The same things were measured in two ways. Each way mixes the same 12 hidden numbers, adds some noise and spreads widely along 7 directions of its own, which tell nothing about the thing.
(in the rows, 128 means zero)
Some things both ways: the first way, then the second way.
119 145 151 117 113 136 136 130 168 135 152 92 114 107 120 109 142 131
 150 171 134 130 124 138 103
117 90 115 122 141 143 124 102 131 101 107 125 126 77 137 130 105 116
 111 95

126 114 125 104 132 138 128 144 130 117 109 151 118 162 101 76 116 149
 134 131 112 154 102 113 146
117 66 169 166 155 128 140 150 159 70 118 139 112 85 125 92 124 76 185
 53

132 119 111 158 136 114 121 139 125 121 122 151 146 150 122 105 115 134
 123 119 166 128 82 130 143
100 138 151 143 117 141 125 118 119 103 176 116 137 139 164 137 136 120
 142 141

122 75 105 144 125 107 117 94 118 130 121 170 147 142 106 143 116 132
 121 93 138 123 105 95 135
143 111 134 121 148 150 140 153 129 113 124 123 125 154 117 137 139 118
 127 121

107 124 108 119 119 131 116 158 154 119 147 81 104 123 129 116 149 157
 128 106 94 159 137 123 111
174 110 140 120 188 125 113 165 151 86 109 111 130 159 94 109 119 147
 130 73

114 140 111 117 122 165 138 146 113 143 130 136 164 128 98 171 150 120
 121 116 110 100 121 128 117
136 148 142 130 127 104 121 136 143 94 160 147 145 99 139 136 120 125
 104 89

162 139 173 111 129 145 107 126 100 171 146 113 108 123 129 149 120 109
 119 123 148 120 155 148 129
139 117 136 149 148 128 113 126 129 109 95 128 121 105 135 114 125 132
 131 102

133 113 151 126 156 108 99 112 172 119 120 126 82 173 132 113 95 180 140
 135 82 153 123 134 162
103 72 104 104 105 124 118 83 127 139 112 132 128 60 128 107 142 83 105
 127

106 92 82 136 124 139 151 129 51 157 137 125 169 113 72 168 145 100 114
 121 136 101 146 132 103
160 134 112 125 121 120 146 134 108 152 104 76 139 145 123 112 145 164
 114 151

123 143 160 130 103 175 132 156 136 120 136 64 121 112 92 197 126 117
 116 140 67 120 152 140 101
142 118 163 193 138 147 132 148 96 135 73 127 106 120 179 105 124 144
 114 146

148 148 108 116 128 97 108 120 113 118 141 112 139 113 164 160 160 134
 153 134 120 146 150 145 112
158 170 152 131 151 117 94 137 103 130 155 106 131 205 119 143 145 151
 120 122

129 133 99 105 116 135 157 118 119 112 109 151 151 118 117 96 133 117
 127 132 133 155 129 109 126
121 149 135 133 148 118 133 134 148 110 160 129 115 118 140 123 104 165
 156 122

139 152 140 104 142 91 127 128 156 127 127 104 85 113 151 118 132 135 92
 126 82 165 142 127 111
117 140 128 108 123 123 113 138 143 116 133 166 128 139 119 97 126 168
 149 155

92 67 131 118 106 156 132 119 151 95 110 154 120 176 88 101 112 129 146
 108 138 104 122 87 152
114 135 130 129 138 141 119 140 109 86 140 143 141 195 121 161 136 96
 164 133

152 137 138 139 137 130 116 117 117 131 130 132 118 138 131 156 114 120
 115 129 108 115 128 146 129
114 131 155 176 124 145 110 169 128 142 117 124 112 149 149 105 160 166
 183 145

123 123 112 125 134 105 116 130 125 144 116 134 122 163 113 119 125 175
 126 126 119 143 135 146 139
155 117 159 99 148 106 121 100 125 95 158 112 131 149 107 92 122 122 115
 87

171 121 108 96 146 99 123 144 133 131 129 124 150 104 147 127 140 114
 100 64 143 139 89 128 99
153 140 113 184 133 106 121 106 100 149 108 95 151 191 110 139 107 107
 157 117

147 159 198 139 124 175 108 98 121 149 132 145 111 133 127 198 97 108
 110 131 102 103 178 122 172
152 157 140 124 140 125 119 159 119 116 128 145 138 176 122 119 145 155
 123 129

154 148 160 120 152 114 117 78 136 141 130 130 126 97 125 181 132 125
 139 167 99 121 164 135 130
162 129 143 125 164 111 112 94 132 94 137 122 127 163 108 102 112 124
 139 91

153 127 124 149 131 145 117 107 126 141 144 137 129 126 132 152 102 97
 83 71 138 106 122 126 134
112 142 125 149 141 126 85 156 167 110 157 146 128 104 153 148 121 152
 162 129

105 116 140 111 148 97 161 140 162 111 118 120 129 122 129 123 137 126
 118 138 117 118 112 116 116
123 117 116 107 124 107 140 121 138 131 132 165 137 108 93 132 121 77
 115 126

140 117 85 117 135 124 155 131 101 131 122 130 148 118 120 97 118 124
 120 124 127 166 107 133 109
124 108 136 132 179 118 99 109 195 84 153 118 106 51 130 117 100 136 132
 81

92 152 124 154 132 155 144 136 152 133 130 126 134 158 123 144 109 131
 114 135 125 102 123 149 148
138 115 149 159 119 108 127 155 121 149 120 103 135 87 144 88 140 168
 162 112

114 117 135 105 116 141 133 122 126 127 108 147 103 167 120 104 120 136
 136 139 120 131 142 121 139
129 122 102 83 117 118 121 104 118 125 126 127 144 133 92 121 142 139
 118 109

174 174 150 114 149 148 117 130 119 176 141 125 116 102 148 96 118 130
 119 133 149 161 133 148 139
134 135 133 158 148 123 121 136 154 98 145 119 132 150 137 114 109 139
 163 112

126 131 144 120 111 199 130 136 119 154 120 139 100 180 147 95 93 144
 148 111 142 137 158 139 165
158 113 142 141 145 134 81 133 120 118 102 104 132 148 127 119 146 139
 99 92

122 116 107 106 132 122 110 148 135 105 130 117 101 148 135 71 134 120
 115 83 161 146 133 113 141
160 174 104 110 137 115 87 53 57 109 107 64 175 227 121 94 121 195 120
 128

146 139 96 109 119 142 138 109 111 145 106 177 142 151 144 85 114 135
 138 121 153 159 123 129 140
104 144 120 127 97 108 103 87 140 105 187 108 143 92 156 138 121 162 146
 122

89 163 137 106 140 140 176 126 133 188 134 117 110 141 126 77 123 118
 130 201 170 121 143 170 120
115 115 163 127 135 102 119 151 155 95 165 179 122 96 122 110 119 123
 182 108

151 110 153 108 115 154 150 119 87 162 127 149 155 148 95 155 92 86 95
 104 151 87 116 143 131
110 143 134 152 141 122 93 113 119 124 123 140 128 127 133 144 126 112
 129 133

122 170 202 110 99 182 133 145 195 94 101 110 78 169 153 128 125 150 151
 146 96 104 191 133 158
150 121 141 102 143 119 115 118 114 139 103 177 104 95 115 108 116 123
 58 69

Other things, the second way, with their names:
<200>: 136 127 133 117 122 131 125 142 114 137 142 140 121 94 164 147 140 127
 77 134
<99>: 134 135 156 129 124 125 101 109 104 70 148 154 145 159 144 140 114 101
 109 94
<229>: 136 147 122 121 104 134 129 110 105 155 143 108 127 151 140 139 141 154
 89 148
<174>: 158 167 95 101 143 98 134 99 102 104 141 86 182 224 72 121 141 133 157
 122
<704>: 145 140 126 135 140 101 122 99 131 139 163 105 134 130 122 135 111 111
 117 111
<193>: 121 165 106 97 102 123 151 95 87 168 132 148 133 164 126 113 128 131 71
 173
<659>: 150 120 158 179 139 151 130 173 103 168 83 142 90 132 175 117 118 147 97
 146
<454>: 144 147 150 143 131 118 123 101 110 122 153 95 137 155 132 127 132 128
 118 116
<646>: 122 144 122 154 123 130 114 172 128 137 112 150 143 137 130 148 143 132
 133 154
<488>: 149 120 120 170 120 127 175 155 92 194 79 99 119 110 131 118 150 162 149
 146
<42>: 144 152 131 128 126 134 131 153 97 143 110 135 127 141 143 125 140 169
 91 124
<137>: 182 104 143 182 157 114 130 129 127 133 93 86 122 162 104 99 118 134 190
 81
<315>: 127 78 132 171 120 124 140 130 113 100 74 130 144 102 122 114 140 65 152
 80
<411>: 138 134 153 138 137 116 82 83 114 96 171 127 133 168 148 134 96 103 117
 101
<378>: 126 143 86 58 92 106 120 74 131 127 192 98 166 129 110 144 137 134 78
 134
<238>: 125 109 80 110 111 111 153 90 154 125 152 77 143 49 141 136 112 140 119
 130
<689>: 101 146 121 113 130 146 153 170 150 151 147 184 94 102 143 139 143 136
 108 170
<557>: 99 130 128 165 92 135 126 125 102 165 123 132 120 141 169 109 142 139
 170 189
<550>: 108 169 106 125 132 175 124 120 79 152 92 118 128 201 133 139 142 177 98
 179
<131>: 132 125 124 115 132 119 138 143 143 179 132 126 102 73 118 131 146 139
 84 132
<519>: 134 109 144 191 131 111 128 160 114 136 97 135 138 150 118 131 135 58
 160 117
<203>: 105 140 144 134 147 121 99 121 148 65 153 151 127 105 152 121 104 126
 149 85
<495>: 113 144 128 103 144 146 118 149 140 99 154 185 116 144 132 154 119 135
 115 138
<657>: 114 157 95 51 105 116 111 100 117 101 201 150 163 175 117 164 125 126
 114 162
<690>: 136 118 90 119 119 135 153 144 105 159 88 118 145 109 123 141 136 129 82
 144
<35>: 119 164 47 71 99 114 139 57 89 152 139 96 163 145 124 148 111 132 74 162
<24>: 159 115 113 81 144 129 109 121 112 114 120 131 144 180 87 142 131 111 92
 114
<665>: 132 135 153 133 121 130 93 111 98 114 139 148 135 144 164 113 113 138 92
 120
<544>: 126 143 140 119 155 110 136 126 164 60 164 95 141 98 118 115 146 165 180
 110
<533>: 142 141 94 94 138 110 120 128 137 123 129 103 151 103 105 130 133 168
 111 116
<398>: 137 113 153 145 154 121 89 84 128 120 123 127 104 105 144 100 112 105
 104 76
<84>: 136 119 138 124 115 132 123 134 97 106 121 118 149 157 120 138 150 117
 118 113
<528>: 131 97 141 137 158 111 120 108 152 89 110 110 123 43 128 107 134 105 126
 85
<610>: 131 126 116 150 155 128 124 161 174 114 106 137 125 72 129 128 125 141
 127 102
<547>: 138 151 122 114 128 105 144 113 103 106 123 142 159 155 107 101 123 140
 138 111
<192>: 98 124 142 159 126 134 137 179 131 131 110 177 116 76 157 138 140 101
 125 146
<54>: 129 121 117 135 138 104 137 141 148 151 148 153 121 96 124 135 112 99
 145 119
<196>: 103 139 135 148 122 114 100 173 177 149 148 165 101 51 146 147 136 153
 154 144
<179>: 95 134 101 144 70 153 151 138 106 167 119 153 131 87 185 165 139 120 79
 203
<658>: 138 116 122 136 107 129 133 137 102 135 128 103 148 176 121 137 138 98
 123 110
<359>: 132 94 160 164 127 137 117 141 130 122 116 116 109 109 143 121 151 112
 146 108
<321>: 108 85 139 107 166 139 104 116 146 111 131 152 102 100 118 118 122 90
 131 122
<95>: 97 115 118 142 93 129 146 114 123 173 153 130 113 86 161 138 121 118 140
 167
<565>: 164 103 104 131 143 145 153 129 74 185 72 115 128 168 111 126 124 110 79
 121
<65>: 183 106 161 169 154 126 158 135 103 130 112 69 125 191 112 99 129 114
 146 78
<305>: 108 136 109 113 123 137 97 131 146 128 154 131 130 89 155 162 122 142 95
 143
<674>: 136 122 145 154 166 140 113 140 148 78 100 128 126 121 132 107 128 150
 149 104
<261>: 129 125 128 123 121 125 114 123 139 136 129 125 134 88 131 114 127 165
 100 116
<421>: 128 105 118 139 131 109 140 116 150 117 150 125 128 117 122 109 98 109
 167 97
<306>: 115 136 112 105 160 141 124 140 148 100 139 151 123 118 114 175 120 115
 111 137
<424>: 120 140 170 132 153 145 142 173 128 78 146 171 109 146 142 137 128 140
 153 124
<499>: 116 146 131 84 171 137 123 107 141 142 153 141 90 111 119 110 120 176
 103 142
<244>: 148 166 131 133 158 105 126 121 104 115 129 121 148 181 99 129 133 124
 121 121
<94>: 138 105 113 150 110 129 114 97 102 143 114 101 139 159 126 146 136 88
 133 132
<167>: 146 109 176 159 120 121 124 144 99 148 100 144 115 152 131 71 141 106
 125 102
<661>: 133 172 116 118 108 109 131 110 111 128 166 91 158 165 121 141 151 148
 125 149
<611>: 124 130 121 106 142 107 115 133 157 88 158 152 138 94 110 157 117 96 119
 81
<568>: 126 128 136 142 173 150 137 198 169 72 142 166 117 181 118 153 120 90
 175 111
<66>: 150 118 103 92 151 112 122 125 154 118 144 130 140 151 87 115 114 132
 133 108
<648>: 157 125 159 161 114 106 99 128 116 109 145 123 149 192 124 119 116 118
 158 93
<326>: 127 115 98 90 98 111 155 151 131 178 133 159 122 118 96 136 155 100 116
 162
<705>: 109 122 106 116 125 122 142 125 160 117 178 127 124 115 132 142 109 129
 175 133

Some of these things the first way, each followed by its name:
118 153 146 136 138 157 145 118 150 138 128 117 96 125 122 110 106 131
 115 155 106 139 154 131 144 => <66>
119 118 105 113 110 127 133 136 126 122 123 116 107 127 116 105 134 113
 109 115 122 152 120 115 98 => <495>
91 115 120 132 114 170 148 156 111 132 132 114 126 149 114 113 121 111
 121 113 151 114 139 125 138 => <533>
127 165 144 161 109 173 121 120 77 152 154 91 131 107 95 207 123 89 115
 171 107 112 171 156 115 => <200>
96 85 85 107 158 67 147 109 170 124 124 135 114 157 134 35 117 166 148
 150 149 169 86 130 126 => <321>
122 158 126 105 121 147 116 134 129 153 141 124 125 129 142 125 154 133
 152 140 143 138 142 136 123 => <42>
91 121 149 116 137 149 134 142 163 109 108 143 120 157 97 131 121 117
 108 115 118 96 119 99 153 => <547>
153 152 132 117 125 126 130 99 173 117 118 142 131 126 150 113 127 151
 142 126 127 138 145 131 141 => <411>
127 118 124 130 134 143 129 133 101 138 111 137 121 149 101 128 105 123
 114 132 117 138 120 130 134 => <689>
164 135 164 128 131 164 108 143 105 191 134 116 114 173 103 129 105 143
 124 118 170 76 143 196 138 => <398>
103 143 123 131 161 142 154 117 151 169 141 120 136 127 119 109 123 123
 139 166 175 95 123 162 128 => <54>
141 124 165 115 142 141 130 136 132 132 136 121 142 127 111 172 116 115
 105 106 103 96 118 130 137 => <519>
156 152 103 142 106 133 148 162 50 118 114 103 127 103 138 126 140 86
 105 137 139 154 146 144 88 => <229>
123 134 124 157 128 143 126 130 126 122 111 145 127 154 127 130 113 154
 131 128 113 132 134 130 154 => <378>
133 119 143 120 111 91 131 121 151 69 140 92 134 76 136 170 152 107 131
 140 79 157 123 92 93 => <306>
141 159 148 136 119 154 145 106 141 146 143 139 129 118 169 96 112 120
 140 138 172 140 142 132 150 => <305>
109 84 119 131 141 110 113 127 134 127 106 131 101 177 114 139 110 164
 118 98 98 123 140 126 143 => <326>
128 137 144 102 141 138 99 163 139 188 165 88 109 140 114 71 157 166 165
 141 204 112 133 174 125 => <35>
132 117 157 148 109 172 134 120 107 128 111 128 116 158 111 162 101 128
 145 149 110 102 160 142 140 => <359>
129 97 95 86 126 96 91 112 161 146 126 160 135 153 127 124 157 170 144
 71 136 129 106 111 117 => <99>
141 138 114 127 164 101 135 105 122 141 137 121 123 107 125 115 132 109
 122 161 142 124 126 151 113 => <557>
124 119 135 106 113 133 110 141 93 203 148 132 121 165 120 111 132 143
 140 126 183 124 120 158 118 => <84>
146 135 138 124 138 131 155 93 107 113 88 201 147 146 119 131 103 103 88
 109 118 104 148 102 176 => <167>
151 151 100 130 144 105 125 151 92 124 124 115 136 99 152 93 158 134 150
 153 159 174 129 139 112 => <65>
104 129 147 122 130 146 145 133 182 102 137 109 130 116 143 164 137 121
 131 118 89 106 123 106 122 => <646>
126 126 117 118 131 125 153 121 132 137 132 116 135 126 159 138 140 120
 138 122 142 101 149 152 107 => <196>
97 124 132 102 103 134 137 124 137 123 120 128 120 137 118 104 142 131
 159 164 142 147 140 111 121 => <424>
119 135 151 135 108 115 139 104 162 52 121 105 100 92 149 159 138 113
 127 147 58 153 176 81 126 => <24>
122 119 116 123 124 125 124 152 108 148 146 120 136 121 122 123 125 112
 99 95 145 150 97 118 118 => <690>
118 144 125 139 116 128 165 124 92 147 129 101 143 125 72 153 118 105
 114 206 116 111 130 177 94 => <499>
120 89 104 137 113 150 146 142 78 153 100 150 155 190 93 154 90 140 111
 96 125 111 116 151 134 => <131>
